Every row belongs to one group in each of 3 separate groupings. Each group adds its own fixed numbers to the row, and there is some noise. The rows also spread widely along 12 directions, which tell nothing about the answers.
Some rows, each with its group in each grouping after it:
[ 0.70  0.46  0.07  0.80 -0.54  0.42  0.48  0.87 -0.41 -1.05 -2.68 -0.68
  0.25  1.89  1.87 -1.56  1.00  2.04  0.58 -0.56 -0.76  0.45  1.04  0.62
 -1.17]
Dosat vusib Z245
[-0.92 -1.19 -1.30  0.50  0.10  0.73  1.89  0.45 -0.40 -1.81 -0.81 -0.94
  1.16  1.14  0.54 -0.11 -0.01  1.75  0.83 -0.81 -0.43 -0.05  1.13  1.17
 -0.85]
kelem Kud Z715
[-0.22 -1.48 -1.38 -1.33 -2.40 -0.86  0.46  1.51 -1.87 -1.05 -2.48 -0.15
  1.27  1.00  0.98 -1.81  0.62  1.86 -1.05 -3.24 -2.08 -0.85  0.27  0.21
 -2.40]
Fopu som Z715
[-0.39  1.86  1.94 -1.43  2.36 -1.61  0.41  0.40 -0.23 -0.05 -0.09 -0.77
 -1.13 -1.30  0.72  0.15  0.97  0.46  0.76  0.58  0.82 -1.11  0.22 -0.67
  1.06]
Dosat lekip Z245
[-1.25 -1.27 -2.21 -0.29 -0.54  0.27  0.57 -1.61  0.00 -0.92  1.90 -0.10
  1.04  1.75 -1.11  0.13 -2.17  0.83  0.24 -0.72 -0.39  0.91  1.11  0.39
 -1.86]
lop Fugeb Z79
[ 0.85  0.46  1.50 -1.79  0.96 -0.11 -0.44  2.47 -0.60 -0.18 -0.68  0.06
  0.37  1.20 -0.12 -0.65  1.61  0.92  0.37 -1.09 -0.55  0.20  1.46  2.91
 -0.75]
kelem lekip Z79
[ 0.15 -2.76 -0.87  1.29  1.02  2.15  1.28  2.20 -0.27 -1.67  0.07 -0.52
 -1.86 -0.37  2.38  0.21 -0.61  0.29  0.56 -0.54  1.27 -0.88 -0.83 -1.24
  0.44]
lop vusib Z715
[ 0.33  0.63 -2.09  1.25 -0.93 -2.05  1.99  1.05  0.03  0.10 -2.30  1.80
  2.56  0.43  1.47  2.70 -0.72 -1.11 -0.82  0.41 -1.26 -0.83 -0.02 -0.10
  0.62]
Fopu Kud Z245
[ 0.82  1.37  0.94 -1.36  0.31 -1.99 -0.23 -0.46  0.96 -2.18 -0.66  0.81
 -1.82  3.80 -1.77 -1.58  0.11  3.93  1.55 -1.71 -3.20  0.06  1.40  0.95
 -0.12]
Dosat som Z715
[-0.61 -0.74 -0.71  1.02  0.41 -1.50  1.85  1.10 -0.54 -0.47 -1.16 -0.34
 -0.63 -2.29  1.25  0.26 -0.72  0.84 -0.07 -1.92  0.47 -1.84 -1.32 -2.76
  3.13]
Dosat genir Z245
[ 0.78  0.56  0.03  0.57  0.69 -0.48  0.15  2.06 -0.35 -0.01 -0.24  0.48
  0.75 -0.39  1.70  1.73  0.47 -1.42 -0.48  1.45  0.29 -0.37  0.41  0.84
 -0.49]
Dosat genir Z245
[ 1.10  1.65  0.01  2.51 -1.32 -3.57 -1.54 -0.41  1.66  0.50 -0.84  2.39
  0.51 -0.43  1.04 -0.11  0.26  0.08 -2.14  0.21 -0.06 -0.42 -0.32  0.56
 -1.38]
kelem Fugeb Z79
[ 0.52 -1.70 -1.39  2.78  0.03  0.44 -0.52  1.72 -1.83  0.16  0.16  1.05
  0.21  1.18  0.98  4.04  0.35 -1.03 -0.64  0.89 -2.68 -1.88 -1.22  1.96
  1.37]
kelem Fugeb Z245
[-1.22  0.22 -0.07  0.08  0.06  1.41 -1.01 -1.35 -1.41  0.92  0.80 -1.58
 -0.26  0.62 -0.58  0.32 -0.59  1.00  0.07 -0.37  0.00  0.52  0.54 -0.82
  1.53]
kelem som Z245
[-0.56  0.59 -0.23  1.21  0.94  0.50  1.14 -0.02 -0.48 -0.38 -0.12 -0.57
  1.18 -1.46  1.40  1.73  0.13 -1.47  0.75  1.64  1.60 -0.33  0.29 -0.12
  0.42]
Fopu lekip Z245
[-1.63 -0.67 -0.02 -0.50  1.57  0.10  1.77 -0.10  0.48  1.12 -0.07 -1.34
 -2.30  0.10  2.29 -1.36 -1.45  2.13 -0.40 -0.05  0.86 -0.35 -0.19 -2.09
 -0.67]
Dosat lekip Z79
[-1.07 -0.57 -2.89  1.38 -2.15 -0.33  1.36 -1.13 -1.18 -2.92 -0.71 -0.35
  3.47 -1.99  1.12  1.99 -0.80 -1.07  0.85 -0.06  0.07 -1.01 -0.60 -1.69
 -1.66]
lop genir Z79
[ 2.39  3.04  0.62  1.89 -1.41 -0.77 -2.03  0.12  1.06  0.08 -0.61  1.58
  2.13  0.02 -0.37  1.25 -0.28 -1.45 -0.66  0.77  1.30  2.18  1.30  0.23
  0.93]
kelem genir Z245
[-0.02  0.22  0.19 -1.89 -0.27 -1.28  0.15  0.89 -0.65 -0.81  0.05 -0.29
  1.02 -1.16 -0.66 -0.37  0.00  0.38 -0.09 -1.59  0.76 -0.17  0.79 -0.89
  0.38]
Fopu Fugeb Z715
[ 1.31  0.32 -0.58 -0.84 -0.60 -0.79  0.01  1.51 -0.90 -1.97 -1.62  1.17
  0.88  1.71  0.24  1.08  0.59  0.21  1.05 -0.72 -1.71 -0.63  0.31  0.58
 -0.17]
lop vusib Z245
[-2.30  0.67 -0.45  0.14 -1.11  1.13 -0.89 -2.78 -1.96  1.48 -0.98 -2.41
  0.41  2.53  0.59 -1.25  0.43  2.59 -0.29  0.14 -1.66  0.44  1.20  0.94
 -1.94]
kelem vusib Z245
[ 2.14  0.55 -0.31  3.17 -1.59 -2.10 -0.36  1.02  0.91 -1.64 -1.19  1.95
  0.88 -1.12 -0.31  0.82 -0.12 -0.15 -0.12 -1.60 -0.26 -0.33 -0.98 -0.48
  2.22]
Fopu Kud Z79
[-0.48  0.54 -2.01 -0.06 -0.90 -0.49  1.53  0.80 -0.75 -1.02 -0.37 -0.05
  4.42 -0.65 -0.79  1.37 -0.01 -0.80  0.56 -1.52 -0.44  0.16  1.43  0.93
  0.95]
lop genir Z715
[ 1.12  1.35 -0.43  3.98 -0.94 -3.08 -2.08 -2.21  2.50 -1.34  2.40  2.15
  0.34 -0.53 -1.68 -0.67 -0.44 -0.31 -0.85 -0.27  0.49  0.63  0.04  1.16
 -1.06]
Dosat som Z79
[-0.16 -1.21 -1.26  1.23 -0.95 -0.14 -0.23  0.31 -1.37 -0.43  0.19  0.10
  0.79  0.10  0.12  0.68 -0.16 -0.26 -0.44 -1.02 -0.91 -0.75 -0.25  1.00
 -0.44]
lop genir Z245
[-0.58  0.37 -0.13  0.11  1.53 -0.54  1.50  1.20  0.77  0.79 -0.08  0.36
  0.91  0.21 -0.18  0.00  0.07  0.71  0.27 -1.01  0.51  0.10  1.18  1.86
  1.59]
kelem lekip Z79
[-0.12 -1.88  0.33 -0.53  0.39 -0.15 -0.34  0.15 -0.45 -1.99  1.72 -0.28
 -1.72 -0.09 -1.23 -1.85 -0.60  0.57  0.36 -1.31  1.38  0.06  0.69  1.07
 -2.09]
Fopu genir Z245
[ 0.26 -1.25 -0.12 -0.91 -0.36 -0.19 -1.09  1.29 -2.32 -0.57  0.09 -0.51
 -1.20  0.31  0.47  1.86 -0.01  0.56 -0.15 -0.74 -2.37 -1.95 -1.83 -1.84
  0.97]
Dosat vusib Z79
[ 1.15 -0.72  0.68  0.63  0.09  0.17 -1.17  0.89 -0.43 -0.64  0.38  0.67
 -2.45  0.65  0.96  0.49 -0.66 -0.36 -0.54  0.86  0.21 -0.19 -0.41 -0.03
 -1.45]
Fopu genir Z245
[ 1.52 -0.25 -0.25 -0.04 -0.91  0.45 -0.77  0.44 -0.86 -2.86 -0.58  0.78
 -0.13  1.37  0.98  1.90 -0.39  0.03  1.11  0.33 -1.54 -0.28 -0.72 -0.59
 -2.07]
lop lekip Z79
[-0.18 -0.83 -0.10  0.38  0.67  0.88  0.87  0.50 -0.09 -2.71  0.54 -1.45
  0.14  0.08 -0.09 -1.51  0.49  1.40  1.78 -0.99  0.99  0.33  0.93  0.70
 -0.65]
Dosat vusib Z79

New rows. What belongs after each?
[ 0.16  1.54  0.97  0.47  1.50 -2.01  0.78  1.90  0.47  0.18 -0.75  0.17
  0.27 -1.16  1.22  0.15  1.60  0.13 -0.17  0.30 -0.15 -1.30  0.56  1.19
  0.99]
Dosat genir Z715
[ 0.54  0.44  0.23  2.80  0.46 -1.01 -0.21 -1.54  2.99 -2.26  1.83  1.19
 -0.63  0.25 -1.79 -1.98 -1.13  1.22  0.95 -0.60  2.30  1.62  1.56  1.80
 -0.78]
kelem genir Z79
[-0.63 -0.09 -0.81 -0.43 -0.73  1.65  0.07  1.38 -1.20  1.59  0.20 -2.02
  2.93 -0.01  0.57 -0.93  0.33 -0.17 -1.25 -1.26  1.00  1.78  1.90  0.39
  0.07]
Dosat vusib Z715
[ 1.04 -1.07 -0.83  2.77 -0.95  0.32 -0.94  0.99  0.78  0.59  1.47  0.96
  0.26 -0.16 -0.68 -0.47 -1.28 -0.43 -1.12 -2.01  0.88  1.25  0.14  0.78
  1.22]
lop genir Z79
[ 0.04 -0.49 -0.31 -0.30 -0.14 -0.29 -0.10  1.23 -0.97 -0.52 -0.15  0.02
 -0.04 -0.44  0.63  1.02  0.23  0.16  0.21 -1.00 -0.79 -1.18 -0.75 -0.75
  0.86]
lop som Z79
[ 0.93  2.36  0.36  2.93 -0.18 -1.97  0.59 -1.26  3.44 -1.50 -0.04  0.73
  0.92 -0.26 -0.86 -2.92 -0.49  1.68  0.39 -1.21  2.07  2.03  2.26  0.67
  0.44]
Dosat genir Z715
[ 0.30  1.46  0.64 -0.85  0.91 -1.16  0.13  1.42  0.52  1.69  0.46  0.85
  0.61  0.13 -0.02  0.66 -0.02 -0.97 -0.73  0.80  0.34  0.44  1.30  1.48
  0.33]
Fopu genir Z79
[-0.13  0.39 -1.03 -0.46  0.52 -3.29  1.28  0.16  0.73 -1.84 -0.53  2.03
  1.42  2.15 -1.82  0.01  0.30  1.17  0.54 -1.29 -1.85 -0.66  1.65  3.62
 -1.00]
kelem Kud Z245
[-1.54  1.10  0.03 -0.47  0.46 -1.56 -0.56 -1.51  0.65  1.93  2.52 -0.11
  0.49 -0.65 -1.78 -0.98 -0.69 -0.10 -0.98 -0.58  1.12  0.65  1.21  0.69
  0.18]
Fopu som Z79
[ 0.58  1.20  0.01 -1.28  0.21 -1.07 -0.10  0.83  0.44 -0.65  0.22  0.51
  1.48 -0.32 -0.84  1.41 -0.73 -0.44 -0.07 -0.48  0.81  0.64  1.07 -0.86
  1.31]
kelem Kud Z715
[ 1.34 -0.75 -0.34  2.27 -0.44 -1.63  0.02 -0.79  1.52 -3.86 -0.08  1.79
 -2.28  0.49 -0.70 -0.74 -1.06  1.64  1.29 -1.18 -0.14 -0.81 -1.08 -0.63
 -0.30]
Fopu vusib Z79
[ 1.15  0.50 -0.29  0.47 -1.08 -0.31  0.11  1.27 -0.41 -0.55 -1.65  0.60
  0.30  0.28  1.11  1.43 -0.66  0.14 -0.23 -0.06 -0.86 -0.17 -0.15 -1.43
  0.89]
Fopu genir Z715
[ 0.55 -1.67  0.50 -0.07  0.48  0.82  0.36  1.10 -1.32 -3.22 -0.19 -1.23
 -1.76  0.91  0.12 -0.06  0.35  2.63  2.21 -1.33 -1.48 -1.06 -0.63 -0.52
  0.70]
Dosat Fugeb Z79
[-0.11 -1.63 -0.84  1.31  0.40 -0.87  1.59  1.45  0.15 -1.07 -0.87 -0.05
 -0.81 -1.18  2.20 -1.10 -0.29  0.50 -0.63 -0.80  1.15 -1.03 -0.29 -0.40
 -1.26]
Dosat genir Z245
[-0.22 -1.19  0.96 -2.12  1.16  0.45 -0.29  1.96 -1.53  0.09  0.14 -0.71
 -1.78  1.06 -0.31 -0.61  0.31  1.38  0.14 -1.44 -0.56 -0.57  0.62  1.21
  0.41]
kelem genir Z245
[-0.56  0.29  0.03  2.91  0.77  0.34  0.58 -1.06  0.49 -1.24  0.73 -0.51
 -0.59 -1.02  0.53  0.62  0.24  0.31  1.48  0.94  0.71 -0.71 -0.31  0.05
  1.07]
Fopu som Z79
[ 1.23  1.29  0.66 -1.88 -1.35 -0.04 -0.89  0.88 -0.36  1.34 -1.69  0.48
  0.27  2.94  0.21 -0.51 -0.82  1.34 -0.76 -0.79 -1.57  1.71  1.14 -0.16
 -0.86]
Fopu lekip Z79
[ 0.90 -0.70  1.24 -0.63  2.61 -0.87  0.15  2.01  0.96 -1.08  1.29  0.76
 -3.22  1.49  0.47 -0.10  0.09  1.21  0.17  0.61 -0.49 -0.89  0.45  1.42
 -0.61]
Dosat Fugeb Z715
[ 1.34 -0.12 -0.51  0.03  1.66 -2.61  1.98  2.35  2.82 -1.51  0.32  2.77
 -1.34  0.19  0.34  0.37 -1.96  0.13 -0.06 -0.45  0.75 -0.34  0.15 -0.57
  0.58]
Dosat genir Z79
[-0.64 -0.58 -0.98 -1.23 -0.71 -0.40  0.32  0.40 -1.10 -0.35  0.55 -0.19
  1.22 -0.92  0.19  0.85 -1.01 -0.84 -0.58 -0.17  0.42 -0.22  0.14 -0.71
 -1.55]
Fopu genir Z79
[ 0.80  0.23  0.32 -0.31  0.92 -0.22 -0.08  2.26  0.05  0.69 -1.41  1.16
 -1.82  0.91  3.57  2.25 -0.20 -0.11 -0.99  2.12 -0.92 -1.36 -1.08 -1.21
 -0.84]
kelem som Z79
[-0.85 -0.36 -0.71 -1.27 -0.47  0.62 -0.80 -0.32 -1.19 -0.23  1.88 -1.19
  1.75 -0.91  0.26  0.73 -0.55 -1.17 -0.74  0.25  1.36  0.59  0.86 -0.65
 -1.98]
lop Fugeb Z715
[-0.61 -0.78 -1.03 -1.53  1.93 -0.41  1.77  0.75  0.34 -2.97  1.01  0.75
 -0.01  0.24 -0.21  1.27 -0.73 -0.44  1.55  0.58  1.25 -0.61  0.89  0.43
 -1.26]
kelem som Z245
[ 1.19  1.07  0.00  0.70 -0.25  1.11 -0.40  1.68 -0.69  0.50 -1.28  0.02
  1.27  0.50  2.51  3.51  0.05 -1.23 -0.70  2.21 -0.42  0.24  0.05 -1.01
  0.55]
kelem Kud Z715
[ 0.95  0.71  0.22  1.22  0.90 -1.66  0.66 -0.03  1.76 -2.96  0.05  1.58
 -0.29  0.35 -1.32 -0.51 -0.42  0.85  1.49 -0.79  1.03  0.27  1.12  1.31
  0.53]
kelem genir Z245
[ 0.81 -1.94 -1.12  1.41 -0.95  1.21  0.48  1.80 -2.20 -2.75 -1.10 -0.25
  0.67  0.01  0.56  1.50  0.43  0.00  1.47 -1.57 -1.33 -1.27 -0.74  0.28
  1.09]
lop genir Z245
[ 1.57  0.51 -1.00  0.32 -2.67 -0.92 -2.34  0.21  0.18  0.59 -0.07  1.75
  1.31  2.44  0.28 -0.22 -0.52 -0.29 -2.15 -0.68 -1.56  1.35  0.59  1.06
 -3.24]
lop som Z79
[-0.34  1.24 -0.73 -1.15 -1.47  0.38 -0.31 -0.11 -1.52 -0.49 -0.39 -1.24
  4.06 -0.87  0.23  1.27  0.40 -0.88  0.16 -0.16  0.34  0.79  1.42 -0.91
 -0.38]
lop Fugeb Z715
[-1.62 -0.26  0.04 -1.25  1.30 -0.47  0.81 -0.37  0.15  1.62  0.02 -0.26
 -2.20  2.03  0.90 -1.37 -1.26  2.04 -0.74  0.24 -0.14  0.03  1.09  0.58
 -1.36]
kelem genir Z245
[-0.96 -1.98 -0.72  0.47 -0.11  0.99  0.20  0.67 -1.40  0.51  0.25 -1.16
 -1.61 -1.03  1.70  0.45 -0.82  0.37 -0.99 -0.69  0.12 -1.25 -1.25 -2.42
  0.73]
Fopu som Z715
[-0.48  1.26 -0.38  3.26 -1.04  0.01 -0.91 -1.68 -0.49  0.71 -0.17 -0.73
  2.12 -0.46  0.01  0.61  0.55  0.24 -0.22 -0.01  0.24  0.47  0.58  0.60
  1.46]
kelem Fugeb Z245
[ 0.90 -0.16 -0.30  0.28 -1.65  0.02 -1.33  0.86 -1.13  0.07 -0.45  0.21
  0.55  0.95  0.38  0.13  0.10  0.44 -0.90 -1.24 -1.58  0.10  0.24  0.54
 -0.76]
lop genir Z715
[ 1.46 -0.15  0.33  0.53 -0.37  0.47 -1.52  1.89 -0.64  1.17 -0.59  0.95
 -1.40  3.10  0.06  1.34 -0.34  1.30 -1.00 -0.44 -3.03 -0.07  0.21  1.29
  1.37]
kelem genir Z715
[-1.94 -1.92 -2.09  2.24 -1.21  2.22  1.13 -1.34 -2.65 -2.37  0.22 -3.23
  1.88 -1.99  1.30  1.22 -0.05  0.49  1.28 -0.18 -0.17 -0.99 -0.61 -1.69
 -0.39]
Dosat genir Z715
[ 0.50  0.52 -1.14  3.70 -0.75 -1.42 -0.01 -0.69  0.53 -2.14 -0.21  1.37
  1.28  0.09 -0.21  1.06  0.86 -0.39  0.49  0.43 -1.06 -1.15  0.05  2.13
 -0.48]
Fopu vusib Z715
[ 0.14  0.15  0.06  2.87 -1.68  0.10 -0.96 -1.01 -0.94 -1.46 -0.13 -0.96
  1.70 -0.56 -0.76 -0.86  1.40  0.95  0.88 -1.27 -0.34  0.18  0.40  1.75
  0.01]
Fopu Fugeb Z79
[-0.22  1.41 -1.15  3.39 -1.09 -1.48  0.35 -1.15  0.84 -0.27 -0.68  0.53
  1.85 -1.93  0.28  1.16 -0.69 -0.04 -0.38 -0.55  0.58 -0.39 -0.19 -1.50
  2.42]
kelem genir Z715
[ 1.28  0.86  1.14  0.44  0.37 -2.22 -1.62  0.01  1.81  0.01  1.40  1.83
 -1.43  0.48 -2.39 -0.81 -1.14  1.44 -0.46 -1.96  0.41  0.69  0.43  0.24
  2.48]
kelem Fugeb Z79
[ 1.27  0.75 -1.69  3.24 -1.36 -1.13  0.89 -0.18  1.23 -2.83 -0.81  1.11
  2.76  0.48 -0.52  0.57 -0.45  0.69  0.72 -1.09 -0.61  0.62  0.83  0.37
  0.80]
Dosat Fugeb Z715
[ 0.64  0.55  1.53  0.61  1.11 -1.03 -1.92 -0.66  0.57 -0.33  1.74  0.72
 -2.06  0.43 -1.22 -0.17 -0.10  0.63  0.00  0.20  0.69  0.02  0.41  1.05
  0.46]
kelem Fugeb Z245
[-0.10 -0.58 -0.85  0.73 -2.11  0.92  0.14 -0.28 -2.23 -1.67 -1.39 -1.53
  1.98 -0.42 -1.26  0.11  0.15  1.72  1.30 -3.47 -1.51 -0.22 -0.10 -1.16
  2.50]
Fopu lekip Z715
[-0.23 -0.48 -0.91  1.89 -0.59 -0.59 -1.34 -0.86 -0.27  0.72  2.06  0.07
  0.76  1.63 -1.19  0.41 -0.37  0.48 -1.10 -0.27 -1.77  0.38  0.48  2.38
 -0.75]
Dosat Fugeb Z79
[-0.63 -0.88  0.05 -1.59 -1.97  2.05 -1.37 -0.94 -2.99 -0.51  0.23 -3.17
  0.62  1.53 -1.85 -2.04 -0.50  2.66  0.56 -3.21 -1.12  1.81  1.37 -0.72
  0.16]
Dosat genir Z245
[-1.01 -0.47 -0.80  0.16  1.56 -2.01  3.12  1.33  0.61 -0.87 -1.51  0.87
 -0.34 -0.25  2.11 -0.42  0.22  0.25  0.22  0.57  0.32 -1.85  0.57  1.62
 -1.84]
Fopu genir Z245
[-0.10  0.59  0.95 -1.47  2.05 -2.13 -0.62  0.14  0.87 -0.09  2.73  0.70
 -1.76 -0.03 -0.78  0.56 -0.74 -0.29 -0.60  1.07  0.28 -0.51  0.72  0.56
 -0.92]
Dosat genir Z715
[-0.01  0.05 -0.50  2.69 -1.18 -0.84  0.14 -1.58  0.15 -2.47 -0.13 -0.95
  1.22 -1.37 -0.47 -1.79  0.02  1.47  0.77 -1.90  1.27  0.51  0.42 -0.72
  0.43]
Dosat Fugeb Z245
[ 0.22 -0.65 -1.01 -3.03  0.53 -1.84  0.50  1.87 -0.79 -1.47  1.26  0.97
  1.96  1.35 -1.36  0.57 -0.17 -0.69 -0.30 -0.88 -0.75  0.06  1.84  2.34
 -2.32]
Dosat Fugeb Z245
[ 0.06  1.38  0.83  0.34  0.02 -1.45 -1.15 -0.19  0.88  1.00 -0.15  0.29
 -0.55 -0.61  0.19 -1.00 -0.16  0.87 -0.92 -0.71  1.18  0.16  0.16 -0.88
  0.89]
kelem vusib Z79
[ 1.22  1.59  0.50 -2.00 -0.20 -1.29  1.56  1.51  0.34 -3.57 -2.00  0.53
  1.93  1.05 -2.14 -0.78  0.51  1.81  2.79 -2.44 -0.75  0.65  2.44  1.04
  1.40]
Fopu genir Z715
[-0.99 -0.46 -0.77 -0.74  0.95 -0.42  0.35 -0.95  0.65 -0.49  1.25  0.52
 -1.28  2.11 -0.61  0.00 -1.44  1.46  0.25  0.09 -0.79 -0.04  0.58  0.55
 -1.26]
kelem som Z79
[-0.76 -0.82  0.78  0.67 -0.09  0.54 -1.86  0.36 -1.97  0.44  0.33 -1.35
 -0.68 -0.53  0.98 -0.10  1.94  0.55 -0.54 -0.08 -0.58 -1.41 -0.66  1.36
 -0.97]
kelem vusib Z79
[-0.83 -1.58 -2.92  1.77  0.58 -1.47  1.86 -0.23  0.60 -1.59  1.85  1.42
  1.02  0.21 -0.59  1.55 -1.91 -1.04 -0.22 -0.11 -0.05 -0.68  0.26  1.24
 -0.88]
Dosat genir Z245
[ 0.83  0.57 -0.83  2.48 -2.35  0.52 -0.96  0.43 -0.09  2.51 -2.19  0.35
  0.90  1.07  2.07 -0.24 -1.11  0.53 -2.41 -0.66  0.00  1.55  0.47 -0.72
  0.11]
kelem genir Z245
[ 0.94  2.44 -0.08  2.16  0.63 -3.17  1.36 -0.66  3.37 -3.48  0.26  2.25
  1.78 -2.06 -1.50 -0.27 -0.03 -0.71  1.96 -0.44  2.55  0.27  1.06  0.42
  1.17]
Fopu som Z79
[-1.03  1.27 -0.72 -0.55  0.83 -2.04  1.37 -0.23  0.69  0.09  0.28  0.63
  1.60 -1.19  0.83  0.58 -0.42 -1.42 -0.29  1.05  1.62 -0.33  1.02  0.37
 -1.39]
lop genir Z245
[ 0.41 -0.39 -0.24  0.95  1.44 -1.21  1.91  1.66  0.47 -1.10 -1.16  1.45
 -1.79  0.36  1.41  1.25 -0.31  0.13  0.74  0.80 -0.48 -1.75 -0.38  0.51
  0.64]
Fopu genir Z245
[-1.09 -0.58 -1.38 -0.05 -1.50 -0.60  0.54 -1.40 -0.42 -0.66 -0.43 -0.70
  0.92 -0.31  0.24 -1.81 -1.25  1.10 -0.44 -1.98  0.97  0.53  0.62 -1.28
 -1.57]
lop genir Z245
